The rows are grouped in 4 different ways at once. Each group adds its own fixed numbers to the row, and there is some noise. The rows also spread widely along 13 directions, which tell nothing about the answers.
In the rows, zero is written as 128.
Known rows, each followed by its group in each grouping:
[111 135 121 129 135 102 116 126 170 119 138 172  88  65 142 138 118 158
  91  99 154 102 107 106 126 129 109 126 148 136 122 114 128 114 142 101
 142  97]  Q_771 (0) boz Q_78
[146 140 155 145 107 106 107  99 103 107 136 135  79  91  94 108 157 154
 122 136 145 166 173 183 153 122 136 194 126 136 128 127 102 163 123  81
 175 101]  Q_771 (2) sab Q_38
[144 145 146 145 103 136 106 103 126 125  68 161 130 163 139  90 137 130
 132 123 114 169 105 118 116  81 161 166 117 113 117 114 140 134 106 131
 163 108]  Q_877 (2) laluf Q_788
[184 151 142 126 157 125 135 109 111  72 117  58 109  74 145 157 168 220
 126  89 108 147 134 122  94 113  89 110 149  91 125 136  83  93 103  49
 185 135]  Q_236 (1) sovip Q_23
[118 109 170 122  91 143 169 141 142 181 133 174 111 172 129 100  98 121
  87 118 189 140  78  87 141 126 184 124 107 146 143 109 172 143 144 153
 104  92]  Q_877 (0) boz Q_23
[ 85 130 101 127 114 101 105 116 167 103 138 157 103  80  83 152 122 131
  60  75 133  82 119 147 122 111 110 122 171 138 113 119 128 129 115 125
 168  76]  Q_236 (1) Nibi Q_38
[166 118 162 112 109 130 137 130 144 149 129 183 127 138 118 137 106 146
 121 191  60 119  85 119 143 154 198 179 115 106  76 138 124 151 104  85
 144 124]  Q_771 (1) laluf Q_788
[ 97 118 141 101 115  93 145 139 154 159 129 173  81 128 126 113 130 155
 100 112 152  88 105 112 122 130 154  92 147 167 122 116 176 135 142 109
 147  67]  Q_771 (1) sovip Q_78
[108 141 112 111 117 136  48 126 155 144 127 159 111 139  45 135 133 132
  47 110 107 128 162 167 147 119 118 164 184 107 103 125 154 159  93 121
 115 126]  Q_771 (2) Nibi Q_23
[153 152 134 147 138 111  96 103 137  88 130 147  87  51 142 142 151 177
 134 131 119 143 142 139 120 131 112 181 129 111 114 128  76 124 130  62
 179 115]  Q_771 (0) sab Q_788
[126 146 101 169 102 150  85  81 144  88  84 174  95 110 145 101 169 115
 125 119 153 146 130 135 132 112 134 133 109 134 121  98  87 143  89 136
 129  93]  Q_771 (0) Nibi Q_78
[ 82 131 100 130 141  92 100 110 202 127 115 191  78  71 134 148 126 161
 115 111 126  57  82  98 104 140 104  98 170 162 104 101 128 116 149  83
 157  73]  Q_771 (1) sovip Q_78
[130 122 133 138 111 116 132 106 148 134 119 153 105 117 107 126 122 133
 111 113 123 116  94 123 117 118 130 140 144 136 121 109 133 133 137 101
 161  88]  Q_877 (2) laluf Q_78
[133 137 176 133 110 113 150 107 139 189 149 121 127 158  70  94 117 146
 118 100 165 166 142 132 116 108 157 139 121 148 129 111 144 144 121  97
 136  70]  Q_771 (0) sovip Q_788
[145 125 148 124 133 150 124 124 164 176  95 151 125 176 123 139 109 163
 136 134 109 126  51  59 114 142 144 131 144 129 113  92 144 136 165  97
 140 124]  Q_771 (1) boz Q_788
[146 115 139 112 150 115 104 127 131 141 108 153 134 127 151 134 110 157
 110 117 103 151  78  92 133 124 126 169 125 121 140 114 126 126 155 103
 187 144]  Q_771 (1) Nibi Q_788
[143 147 170 124 128 107 111 127 154 136 114 184 116 135 159  98 108 164
 145 156 121 140 114 104 145 132 174 165 101 142 120 125 140 143 129  74
 147 105]  Q_771 (0) sab Q_38
[165  87 145 120  92 135 151 102  86 156 118 137 111 176  89 113 175 124
 130 161  79 133 113 158 133 157 177 145 103 140 132 108 100 181 128  84
 193 103]  Q_771 (1) sab Q_788
[141  78 106 105 127 130 152  92 104 129 112 125 107 107 134 118 162 125
  83 130  87 124 103 145 126 139 117  89  95 142 135 112  79 126 114 113
 177 108]  Q_877 (1) sab Q_78
[109 113 140 130 107 143 124 126 148 139 112 179  63 134 144 133 120 146
 111 151 164 115  79  89 152 161 151 134 126 154 132  96 138 154 164 139
 122 108]  Q_236 (1) laluf Q_38
[136 131 121 124 140 132  91 119  98 102 116 120 109  97 153 103 156 146
  63  75 176 194 169 140 153  95  97 133 112 122 172 117 119 128  92 153
 130 147]  Q_771 (0) laluf Q_78
[123 119 117 143  98 163  84 133 153 151 124 181 139 161 102 119 109  95
  70 113 171 154 108 105 176 130 155 165 121 129 151 101 137 173 107 172
  77 144]  Q_771 (0) boz Q_78
[151 125 153 109 133 126 131 122 131 132  99 159 129 135 179 101 108 150
 110 146  98 148  89  98 139 117 151 140  97 116 117 128 140 121 112 114
 142 131]  Q_236 (2) laluf Q_78
[131 134 146 121 110 154 125 117 140 130  99 138  83 150 112 115 150 149
  99 120 137 135 114 117 129 126 137 108 149 130 109 102 149 145 121 122
 111 104]  Q_771 (2) boz Q_38
[108 130 149 107 109  95 118 116 126 125 129 185  96  70 168  80 136 146
  83 151 153 140 159 154 171 111 165 142  80 142 107 158 115 129  62 122
 135 103]  Q_771 (1) boz Q_23
[127 124 144 126  86 129 144 131 138  99 125 164  69 128 141 121 169 139
 111 104 167  96 120 122 128 143 165  87 130 158 142 115 141 162 119 110
 132  81]  Q_771 (0) sab Q_38
[107 107  75 175  71 139 109  51 164 110  95 193 101 138  80 124 190  69
 117 107  94  59  91 159 102 139 139  89 139 158 122  73  72 173 103  96
 184  50]  Q_771 (0) laluf Q_23
[127 127 138 131 102 126 141 123 155 114 127 153  88 108 149 127 131 145
 114 104 165  99  91  96 126 135 136  97 129 152 136 120 133 142 130 114
 122  95]  Q_236 (2) sab Q_78
[148 136 164 106  88 147 127 167 122 125 113 174  81 164 167 110 161 162
 115 137 170 126 131  98 146 142 200 117 117 128 130 130 176 166 101 136
  95 122]  Q_771 (0) boz Q_788
[ 96 142 134 108 118 123 135 139 177 108 109 209  89  86 144 119 108 134
  60 148 103  99 101 128 123 109 162 124 136 105  50 134 155  96  98 146
 114  74]  Q_877 (0) boz Q_38
[ 89 105  58 162 124 157  84  40 146 124  92 152 100  90  63 140 163  91
  59 118  77 125 108 174 114 123  65 127 145 120 103  73  45 128 120 138
 179  91]  Q_236 (1) laluf Q_23
[111 176 122 160 107 158  60  83 189 146 101 148  94 142  85 112 148 151
 141 104 180 142 155 110 115 116 125 127 144 148 109  94 111 152  94 114
  85  78]  Q_771 (0) Nibi Q_788
[162  80 130 133 129 157 153 101 122 170 118 111 120 166 100 140 130 126
 107 105 118 138  47  89 125 157 103 118 139 140 165  70 112 155 190 103
 157 132]  Q_771 (2) boz Q_78

New rows. What belongs after each?
[124 130 132 110 137 153  81 111 137 143 103 160  97 136 128  98 133 141
  80 147 126 168 143 130 158 135 130 144 109 130 115 108 120 141 108 135
 103 125]  Q_771 (0) Nibi Q_38
[135 124 138 142  89 115 115  98 144 125 124 146  82 125 108 117 156 147
 151 130 148  95 123 132 138 151 151 138 128 170 139 109 111 172 127  67
 165  86]  Q_877 (2) boz Q_38
[156 141 139 128 109 154 164 112 154  94 112 131  71  95 149 151 161 170
 126 123 117  97  96 103  82 137 141  78 137 112  87 121 107 111 103  92
 124  83]  Q_877 (0) laluf Q_788
[150 138 131 120 134 138  92 107 139 130  67 142  96 156 162 122 172 181
 161 137 100 125 104  89 107 139 133 111 131 137 127 101 121 140 139  73
 171 118]  Q_771 (1) sab Q_788
[172 142 139 102 128 177 121 148 124  97  64 121  69 163 177 138 192 202
 133 143 110 125 110  81 112 148 146  64 149 110 113 117 153 135 113  99
 104 140]  Q_771 (1) sab Q_78
[117 176 139 142  86 162  79 126 188 150  80 165  99 205  86 112 151 163
 139 124 147 112 138 103 106 116 173 107 170 131 104 102 180 158 104 101
  89  76]  Q_877 (0) sab Q_23
[107 104 127 114 125 148 149 109 108 149  86 156  20 135 112 112 182 144
  91 147 107 131 102 148  97 140 103 101 166 130 103  71 151 129 208 131
 166  69]  Q_771 (2) sab Q_78
[ 71 103  96 160 131 131  87  71 149 165 126 205  55  63 107 117 125 102
  78 144 163 152 104 142 147 146  80 193 119 151 123  67  70 135 195 155
 155  89]  Q_771 (0) boz Q_788
[126 121 127 129 110 115 103 112 156 121 145 158 129  92  82 137 101 122
  72 119 111 119 114 147 150 123 134 173 138 124 106 131 113 145 101 108
 139 116]  Q_877 (2) boz Q_38
[129 180 145 107 144 137  48 161 167 126  97 177  64 127 169 120 138 215
 126 155 160 143 167  92 146 142 140 148 149 121 113 128 175 138 125  99
  76 137]  Q_771 (0) sab Q_78
[151 134 148 126 125 154 108 105 129 181 112  90 177 181  82 100 115 139
  91  85 150 206 133 107 145  89 135 136 112 125 146 113 125 145  78 139
 108 143]  Q_771 (1) boz Q_788
[115 122 134 107 139 138 104 132 131 158  70 162 113 173 156 102 129 156
 100 123 127 153  87  89 123 106 137 124 132 128 137 102 166 116 148 137
 151 124]  Q_877 (1) sovip Q_23
[163 108 179 117 103 134 191 143 130 136 149 140  86 116 144 155 111 170
 122 140 150 112  61  87 129 158 173 128 127 131 126 132 133 136 148  87
 135 111]  Q_877 (1) laluf Q_23
[119 129 145 118 100 135 129 136 155 145 135 153 121 135 120 129 111 147
  83 116 160 116 105 103 147 128 160 119 129 130 122 131 145 142  97 129
 108 113]  Q_236 (1) boz Q_23
[134  98 126 102 126 136 130 111 150 168 134 136  96 142 126 123 138 152
 107 124 130 101 111 102 133 167 129  80 114 164 150 102 122 147 128  92
 121 104]  Q_877 (0) laluf Q_78
[126 151 121 183 120 124  85  63 158 147  93 148 146 152  59 102 127 116
 133 112 107 162 120 144 119  97 121 182 137 131 119  74  96 144 133  87
 189  80]  Q_771 (0) boz Q_38
[ 77  99 107 127 143 125 106  87 176 173 105 193 115 111 126 112 101 110
  76 121 123 122  61 101 130 126 103 118 122 156 118  88 108 118 150 133
 142  97]  Q_771 (1) sovip Q_23
[101 123  95 155  84 157 112  94 127 120 100 161  95 149  89 109 169  92
  71 100 144 134 136 159 125 106 132 113 133 127 130  85 125 153 105 175
 134  78]  Q_236 (0) laluf Q_78
[137 134 139 136  87 123 134 115 150 108 110 150 125 147 124 120 146 128
 107  71 141 100  97 112 112 101 154  91 148 139 139 122 149 151  88 101
 148  96]  Q_771 (2) laluf Q_23
[152 145 149 122 134 107 121 120 152 128 115 113 163 137 126 131 118 168
 114  69 121 132 102  98 109  94 129 108 144 128 145 130 137 122 103  68
 170 118]  Q_771 (1) sab Q_23
[186 148 150 130 124 162 102 129 118 131 116  92 117 174 113 130 159 184
 130 112 148 171 153 108 139 136 141 131 135 114 157 112 135 163 102  88
 102 152]  Q_771 (0) laluf Q_78
[116 134 140  90 113 105 112 143 147 110 135 166  90 103 118 125 131 155
  64 129  99  94 154 158 144 123 150 125 146 121  92 151 160 139  81 110
 133 101]  Q_236 (2) laluf Q_38
[115 137 149 135 111 149 124 121 161 136 103 173  99 141 126 121 102 141
 109 144 140 136  84  94 138 125 160 145 126 130  97 108 142 132 132 142
 115  95]  Q_236 (1) Nibi Q_38
[118 104 156  98 132 121 172 121 120 176 139 127  94 144 102 107 139 146
  68  98 138 137 118 136 108 123 126  84 135 139 132 104 153 122 147 110
 149  78]  Q_771 (0) sovip Q_23
[ 72 153 135 140  94 103  93  93 196 174 115 220  50 118  75  95 132 139
 140 177 132  85 138 151 122 137 162 149 156 166  57 101 149 153 132  87
 120  24]  Q_771 (2) sovip Q_78
[120  95 133 112 116 151 131 114 148 160 109 193 133 158 147 101 108  95
  64 134 111 136  74 102 147 130 157 111  93 131 129 107 131 139 110 149
 114 119]  Q_771 (0) laluf Q_23
[175 110 100 154 103 206  94  87 136 104 100 137  91 133  90 160 173 122
 117 168  81 133  92 130 139 180 122 143 139 106 103  92  59 178 116 102
  95 151]  Q_771 (2) sab Q_78
[136 101 142 130 113 145 185 100 138 116 121 166  61  81 179 132 139 139
 109 143 137 110  58  98 111 153 134  95 103 135 114 107  92 112 152 110
 141  86]  Q_877 (0) laluf Q_23
[134 126 169 123  94 124 168 121 135 159 126 133  91 170  74 120 139 152
 120 126 130 115 112 131 117 132 171 106 150 148 111 105 160 158 130  90
 149  65]  Q_771 (1) laluf Q_38
[118 147 102 155 117 177  93  82 137 106  70 136 110 124 130 102 167 126
  80  97 147 174 133 130 117  87 104 106 120 107 119  95  93 114  80 159
 112 110]  Q_877 (0) boz Q_23
[145 156 138 103 137 146  62 111 148 142  71 128  85 159 162 107 172 214
 153 156 127 135 161  99 135 143 139  99 119 142 126 124 131 141  84  67
 113 134]  Q_877 (1) laluf Q_23
[141 110 170 131  93 142 160 115 139 170 127 164 125 162 116  94  99 107
 110 142 148 155  76 103 147 129 176 141  97 148 125 110 138 157 131 131
 104 100]  Q_771 (2) sab Q_78
[169 111 141 114 118 135 168 127 124  99 119 117 168 129 170 124 120 124
  82  60 125 140  72  87 109  92 147  88  96 115 150 136 119 108  76 135
 151 126]  Q_877 (0) Nibi Q_788
[ 90 146 109 110 123 149  35 102 195 190  67 207  90 172 103 102 145 154
 125 191  81 104 138 115 138 150 153 131 136 143  63 101 141 157  99 107
  99  98]  Q_771 (1) boz Q_788
[121 130 107 124  73 151 148 131 131  70  97 134  80 124 112 142 199 134
  79  66 146  85 121 138  85 100 154  49 167 121 104 126 143 132  62 155
 130  76]  Q_877 (1) sovip Q_788
[121 125 117 147 106 157 137  84 127 101  89 138  70 114 113 122 171 135
 111 135 125 130 112 142 114 129 126 106 132 129  97  94  91 133 117 131
 147  82]  Q_236 (1) sovip Q_38
[138 154 112 157 143 178  50 106 172 118  79 112  81 157  88 170 151 179
 135  88 142 137  95  78 108 144  68 134 209 127 145  65 130 157 187  85
 124 141]  Q_771 (2) sab Q_38
[136 107 118 111 115 115  94 100 148 119 131 137 124 126 119 118 151 133
 104  94 119  97 130 129 149 144 131  96 118 168 155 124 106 171  77  80
 143 121]  Q_771 (2) sovip Q_38
[ 98 129 108 118 130 134  75  90 135 166  92 125  73 150 109 102 179 169
 118 117 153 138 164 130 123 132 101 100 130 163 141  89 119 146 126 116
 147  94]  Q_236 (1) sovip Q_788
[123 124 121 109 131 142 115 129 169 114  94 156 145 141 149 139 102 134
  73 104  96 111  67  78 131 114 136  94 132 119 114 120 143 121  95 139
 124 131]  Q_236 (1) laluf Q_38
[125 147 132 151 123 159 105 104 147 130  77 149 106 137 160 108 123 151
 128 128 168 169  95  80 137 112 132 131 110 131 128  99 121 126 121 149
 109 120]  Q_236 (1) laluf Q_78
[129 140 128 125 158 125 102  88 140 111  44 161  78 119 189 104 161 179
 147 153  83 138  92  99 106 121 111 110 121 133 104  91 115 105 148  85
 190 103]  Q_771 (1) laluf Q_38
[105 116 132 115 103  98 116 131 149 140 125 178 120 126 122 116 122 132
  88 106 139  98 108 126 136 116 158 129 130 151 140 132 147 143 117 112
 167  96]  Q_877 (1) sab Q_23
[106 145 144 147 138 158 149 100 181 150  87 155 109 145 119 117  94 137
 101 115 129 150  60  80  89 102 118 110 145 116  86  78 142  93 162 141
 117  70]  Q_236 (0) sovip Q_38
[145 123 155 111 131 142 127 120 175 171 121 117 161 190  98 127  85 148
 111 100 108 121  74  72 124 133 140 104 139 142 132 107 152 145 121  91
 114 121]  Q_236 (2) sovip Q_38
[134 121 159 122  84 114 158 120 137 139 128 157 103 168 108 101 152 130
 125 114 135 101 119 131 124 134 188  93 120 164 134 113 151 168 115  87
 156  60]  Q_771 (0) sab Q_38
[135 132 145 118  93 160 128 145 122 120  93 172  90 163 123 126 151 144
  94 161 107 131 108 128 130 129 181 140 142  95  95 123 155 146 119 140
 129 113]  Q_236 (1) sab Q_23
[138 117 131 113 111 152 141 156  88 112 106  98  89 151 120 132 166 155
  63  71 175 165 127 124 122 104 123 103 158 117 165 111 167 134 138 166
 136 126]  Q_877 (1) sab Q_78
[141 132 144 124 101 151 104 132 122 116 106 147 125 154 115 108 137 131
  83 123 146 170 138 130 163 114 165 145 118 126 133 128 137 162  82 150
 105 135]  Q_771 (1) sab Q_38
[122 123 104 166  92 144 129  67 181 122  91 186 138 115 115 118 117  95
 127 148  92 104  63 114 118 118 156 122 105 137  82 104  74 133  78 118
 134  76]  Q_877 (1) laluf Q_78
[104 147  76 140 123 145  37  88 168 131  93 147 109 125  90 113 167 138
  91 110 129 129 177 145 139 118 101 122 138 135 123 101 102 144  72 122
 113 109]  Q_877 (0) boz Q_78
[153 150 157 146  99 175 156 109 162 122 115 110 130 131 107 119 108 136
 103  98 161 162  93  94 114  97 146 101 128 115 102 124 126 124  80 138
  64 103]  Q_877 (2) sab Q_78
[137 117 117 141  95 156 114 101 151 107  86 168 120 136 152 126 144 123
 120 133 119 113  73 101 128 133 158 110 109 134 125 116  96 145  96 118
 134 118]  Q_877 (1) sab Q_23
[153 103 117 123 138 134 110 135 100  77  91 188 116 101 214 126 148 129
  78 126 108 148  73 107 151 127 131 162 104  97 155 117 111 124 143 133
 185 170]  Q_771 (0) boz Q_23
[ 95 119 165 114 138 101 159 132 166 154 108 183  75 116 200 108  88 168
 132 128 180 110  50  50 126 137 146 103 110 178 136 104 162 108 186 119
 147  79]  Q_236 (1) sovip Q_38
[120 123 159 121 103  96 146 115 150 159 134 164  84 108 128 111 122 158
 129 129 145 101 104 118 119 130 153 136 126 157 114 124 141 134 141  85
 166  68]  Q_877 (2) boz Q_788
[145 138 145 125 117 122 111 125 153 136 129 137 123 145  92 128 120 158
 113 121 113 123 129 125 128 134 151 144 138 133 127 121 135 147 121  76
 148 100]  Q_877 (0) sab Q_38
[159 124 123  98 156 164 106 125 107 112  79 146  72 117 188 116 178 178
  96 167  93 158 130 116 140 149 116 115 112  98 108 109 114 116 123 119
 125 150]  Q_771 (0) boz Q_78
[ 76 110 150 111 120  83 101 102 135 190 131 184  55 124 111  75 127 141
 103 136 172 135 148 149 160 137 127 153 120 193 149  97 157 161 175 109
 166  69]  Q_771 (2) laluf Q_38
[ 94 138 139 117 147  98  80 103 192 199  97 205 104 151 160  78  98 158
 150 151 137 118 103  79 137 138 139 135 103 181 127  93 149 130 161  85
 141  77]  Q_771 (0) Nibi Q_78
[132 137 117 129 145  98  81 107 152 122  89 169 108 115 176 106 135 165
 148 123 115 116 111 102 123 126 123 143 110 148 146 108 119 120 140  72
 194 105]  Q_877 (0) Nibi Q_78
[121  89 104 107 137 154 138 137 131 123  73 177  91 153 143 142 143 113
  60 111  68 111  31  99 101 127 106 100 173 107 119  78 165 118 200 153
 168 119]  Q_771 (2) sab Q_78
[107 153 116 187 103 139  79  89 184 130 115 183 112 110  92 133 119 119
 127 101 176 134 100 106 125 118 126 181 147 136 123  86 101 150 139 124
 133  92]  Q_771 (0) boz Q_788
